The rows of a group lie close to one hidden flat surface of 11 dimensions, which may be shifted away from zero. Surfaces can cross.
Some rows, each with its group after it:
[ -3   6  14   3   6   3  -8   9  -7   3  16  -1 -13 -15  -1  -6] | Z_384
[  5   1  10  -4  -1  -1   6  20 -10   2 -15  -2   4   1 -11  -2] | Z_382
[  9  -5   1   2   3  -5  11   2  -6   4 -10   2  -7  -3  -9 -14] | Z_783
[  1  -3  12 -12   7  -5  17  10   2  20 -16 -15   4   1  -4   1] | Z_382
[-17  -6   8   6   2 -23  11  18   1   1  -1  -1   2 -12  22 -19] | Z_783
[ -5 -11   1  -1  16  -1  -7  28   1   3  -9 -15   5   3  -6   2] | Z_538
[  2   9   5   6  -4  -8  10  -8 -14  -4   3   7  -4 -10  14   5] | Z_783
[ -1 -11  -8 -15  12 -26  -9  -7  -3   7  10  -3   2 -11   0   2] | Z_538
[ 13   5   5   5  -4 -21   8   1  -8   0  10  19   1   0  -5 -13] | Z_384
[ 12  -4   3   4  -1   6 -16  15   1   0   9   5   0  -8   6  -7] | Z_384
[-14  14  15   8   3  -7  18   4 -10  -2   4   1 -14 -10  -3 -16] | Z_783
[ 9 -4  0  0 -4 -2 -2  5  2  7  9  1 10  0  2  9] | Z_384
[-10   4  -2   9  19 -15  21   4   4   7  11 -10  -2  -4  -4  -1] | Z_783
[ 24  11   8  -6 -10  11  -6  10  -1   1   7  12  10  -3  -2   6] | Z_538
[-22  -2   5  -5   4  -1  -1   3  -5   4   7 -18 -10 -21  -5   3] | Z_384
[ 17  -5   6  -9   3  -7  -5   9  -9  11   6  -1   3 -12  -3   9] | Z_382
[  1 -11  11  -6 -18 -17   2  25   1   8  -2   0  22 -12  18   1] | Z_384
[  5 -10   8  -6  22   1 -15   7  -5  11   4  -8   1   6   6  15] | Z_384
[ 19   3  -8 -10   1   9  -8   5  11   0  -5   0   2 -15   4  -6] | Z_384
[-24 -14   4   0  14   3 -10   5 -12  -7   5  -4   1   9  -5   3] | Z_538
[  1  -6   3  -2   8  10   2  -7   2  11  20  -5  -5 -11  -6   0] | Z_538
[  6 -19  18  15 -14 -18   0  18 -19   8  -6   8  -5   7  -9 -12] | Z_382
[12  3  6 -3 -8 -5 -2 -1  2  8 -3  0  0 -6 13  6] | Z_382
[  7   2   0   3 -13  -8   5  -7   2   6  -6  -2 -10 -13   7  -5] | Z_538
[  7   4  10  -2  -4 -10   0   4 -12   6  -5  -3   2  -4  14  16] | Z_382
[-14 -11  -5  -3 -13  11   4 -26 -20  -7   6  -3 -10 -17 -10   9] | Z_384
[ -6   3   3  -5  10  -1  13   8   9  12  26  -9   8 -17  -2   3] | Z_783
[  3   4  -3   2 -11   6 -11  -2  15   1  -3   0   0   3  10  -1] | Z_382
[ 15 -14 -23  16   8 -15 -10 -10   8   1   0   1 -22  -6  -9 -21] | Z_382
[-16 -16   7   8  -3 -11 -13  -1  -3   6  12  -2  -6   4   4  -2] | Z_382
[ 7  4  1 12 13 -2 10  7 -3  2 19  3  1 -1 -1  3] | Z_783
[  7  16  13  -6   0 -11  10  -4  -5   6  18  12  -3 -12   2  -9] | Z_538
[-10  -4  11  -4  -2  17  -1 -16 -12   5   3  -8 -16 -13   2   5] | Z_538
[-11 -21  12  -8 -12  -9  -7   8 -23   5  14  -5   5 -19  -4  11] | Z_384
[ -6  11  -8  -7 -12  -2  -4 -18  17   0 -14  -4  -8   1   4  -6] | Z_538
[  9 -14  -4   5  17  -7  -5   8   5   8  -9  -8  -1   4  14  -1] | Z_384
[ -1  -6  -3   6  -5   5  20   1 -14   0  -6 -11  -3 -19  -2   8] | Z_783
[ 1  9 -1  6 -4  2 15 -3  7  2 -8 -3  0  2  8  2] | Z_384
[  7 -12   3  13  12   6   9  -5  -4   2  -2  10 -15  11  -8 -26] | Z_783
[13 -6  0  1 -4  1 -5  5  3  9 -3 -4 -1 -2 -2  3] | Z_382
[ 14  -6  -8  -2   1 -15   3  -2   6   7  -5   1  -6 -14   5 -16] | Z_538
[  2 -17   7   6  -8  -2  -8  14  -8  10  15  -8 -12 -35   1  -8] | Z_384
[  0  -2 -13   9  15   1  -2 -21   2  -5  -6   4 -17  14  -3 -11] | Z_783
[ -4  -6  -6   1  -7 -18  -9  12 -10  -9 -13  -3  -1 -13   4  -3] | Z_783
[-12  -6   8  -8   7  -9   3  10  -3   7   7  -3   3   6 -27  -9] | Z_783
[ 8 17  9  7  3  9 22 10 12  7 13  6 12 12 -3  0] | Z_538
[-25  -1  18  -4   0   9 -14   5  -6  -8  10   3 -12  -9   1 -21] | Z_538
[ 12 -17 -14   5   6  13   3   5   2   4 -14 -10   3   8 -15   6] | Z_783
[ 10   9   8 -12   7 -20  -3  17 -18  -5  -7  10   9   3  -7   3] | Z_382
[-10  -4  16   1 -15  -8 -12 -13   0   9  17   6  -4   1  22   3] | Z_382
[ 22   5   8  -3   4 -13   7  24  -7   9 -12  -2   0  -6 -12  -3] | Z_382
[ -7   3  -3   2  18   2  14 -16   0   7   6 -11 -11   5 -13   6] | Z_538

New rows, each followed by its group:
[  2 -12   3  -2  -2   6   2 -28 -22   2  -3   5  -7   7   1  14] | Z_382
[-24  -5   7   3  -4   4 -20   4  -3  -8  14  -1  -9  -4  -4  -9] | Z_538
[ -3   0  15 -20  12  22   2 -11 -17  -7 -10   8   1   6   5  -3] | Z_538
[ -5   0   5 -14   0 -13   1   8  -4   3  -5  -1  24  16   2  20] | Z_384
[ 14  -1 -11  -8  -4  12  -6   0   6   2   4  -5  13   0 -10  19] | Z_384
[ 14   2   1   2  -9 -27 -18  -6   4   4   6  17  -1   6  17  -6] | Z_382
[  5  14  -2  -7  -9  20 -17  -8  26   1  13   5  -1   7 -11  -8] | Z_382
[ 10 -10  19  -8   8 -20  16   3 -28  14 -10   4  -2   4 -14   1] | Z_382
[  0   0  -4  17 -18  -2 -18 -10   5  -2  -4   0  -1  13  27  23] | Z_382
[ -4   5   9   7 -14  12   5  -5  15  12  -8  -9  -8   6   9   0] | Z_382
[-15  12   7  -5   0   1  13   1   7   4 -10 -11  -3  -1  -3  -3] | Z_783
[  7 -11  -6   9  16  10   8   5   7   7  -1  -7  -7   0 -10  -8] | Z_538
[ 25 -10 -12  -1  -1   8 -20  -4   2  -3  -6  11   3  10   1   3] | Z_783
[ 29 -12  -5  12  11  -3  -3  -2   0   2  -3  18  -2  13  10 -14] | Z_783
[-15  14  22  -3 -13   3   6   6  -9   3  10  -4  -8 -23   5  -1] | Z_384
[ 12  -6 -11  11 -11  -1   6  -7  12  -5  -3  11   4   0  18 -12] | Z_384
[-11  -2   4  -8   2   2  -3   0  -1   2  -4  -8   2   1   3   7] | Z_538
[  6   9 -17  -6  -5  -4  -9  -5  17  -4  -7   1  12  18  -7  11] | Z_538
[  3  -7  11   5 -23  -1 -11  -1  -2   0  -1  13   1   5   9  -9] | Z_382
[  4 -20   2   1  -7  23   8 -13  -6   2 -15   1  -3   7  -3  -6] | Z_783
[-18   4   0   3  17 -11   5  23  11   2  -7 -14   4  14  -7  -4] | Z_538
[  0   4  13  -7  11  -2  14  -3 -26   6   0  -8  -9 -17   0  14] | Z_382
[ -3  -3   3  13   4 -10 -11  10 -28 -10  -2  -1  -1  11  -5  26] | Z_382
[-22  -9   1   8  -4   3 -20   2  -2  -8   9  -3   0   8   3   8] | Z_382
[ 10  10  -3 -13   7  -8  -8  -1   3   5   7  -4   2 -17  14  11] | Z_382
[ 15   4   9 -27   5   2   4  -7 -18   3   0   6   7 -16   2  10] | Z_382
[ -7   2  -2  -2   3  12   2   1  -7  -9 -12  -7  -3  -1  -3   6] | Z_382
[ 5 -4 -1 18 -4  1  9 28 23  6 19  3 21  9  2 -6] | Z_538
[ -9 -23   9 -14 -18   4 -15   3  19   9  -2   7  18  16   2 -18] | Z_382
[ -9   6   4  -1 -11  -6  -3   1  -5   1  -8  -9   1   1   5  18] | Z_538
[-2  1 -7  0  7 -5 -9  8 15  3 17 -2  9  4 -3  3] | Z_384
[  9 -26  -3  -3   2 -10   3   9  -8   9 -18  -9   6  -5   6   4] | Z_382
[ -4  -2  -1   3  -1   7  10 -17  -2   0  -8  -4 -13 -12  17  -6] | Z_384
[ 13   3   9   5  -7  -5  -6 -24 -16  10  10   9  -9  12   5  23] | Z_382
[-12 -14   2   6  -8  11  -4 -23   9  11   3  -8  -9   9   7   4] | Z_382
[ -4  -4   1   1   9 -16  -4   0 -35 -14  -3   5  -4  -4   3  12] | Z_382
[ -9  -5   5   9   3  -8  12 -14   8  13  16  -2   2   6  22   5] | Z_384
[-12  23  18 -12   7  -3   3   5 -13   2   0  -9   0   5  -8  21] | Z_538
[-2 -6  2  0 -1 -8 -3 -4  4  0  9 12 13 10 17 -1] | Z_384
[ -6 -20  -9   5  12  -2   0   1  -1   9 -12 -20  -2   8  -5  14] | Z_382
[-11   3   9  -3   1   3   8  -7   0   4  -4  -7  -5  -7  22   2] | Z_384
[ -8  17   9  -4  -1 -10 -16  12  -6 -12   7  12   5   8  -3   0] | Z_382
[  9 -33   5  -3 -14  -8 -22   2   7  24  18  -4   9  -9  16   7] | Z_382
[  7  17   1  -2  25   1  -5  12  11   1 -10  -4   2  21   3   6] | Z_384
[ 11   0 -13   2  -1 -15 -14  -9  -2  -8  -1   9  -4  -6  16  -1] | Z_382
[ -6  -7   2  -2  -7   2  -8   9  11  10  -4 -16  -3 -12   5   1] | Z_538
[ 13 -13  15   9 -12 -12  -7  18 -12  10  20  11   9  -4   2   3] | Z_384
[ -4   9   1  -1   1  -1  16  -7 -10   1   2  -6  -6  -9 -13   8] | Z_783
[  7  -8  -8  -1  21   9  19 -14  24  17  -6  -8  -4  13  -4 -14] | Z_783
[  6   0  20   8  12  -2  -9  12  -4  11  20   2 -14 -12  13  -9] | Z_384
[ 28  -5   6  -4  -1   3   7   7 -15  10  -2   1  -7 -21 -12  -3] | Z_382
[ 23  13   4 -10   6   0  11  -8   0  15   5   0   0  -3  -7  13] | Z_384
[  7  -4   6  23 -17  20  -4  16 -12  -5  -4  -5 -19 -20  -1  -4] | Z_384
[  8  -2  -9   1 -13  13 -16   2  -1 -13  -1   5   0 -14  12   0] | Z_382
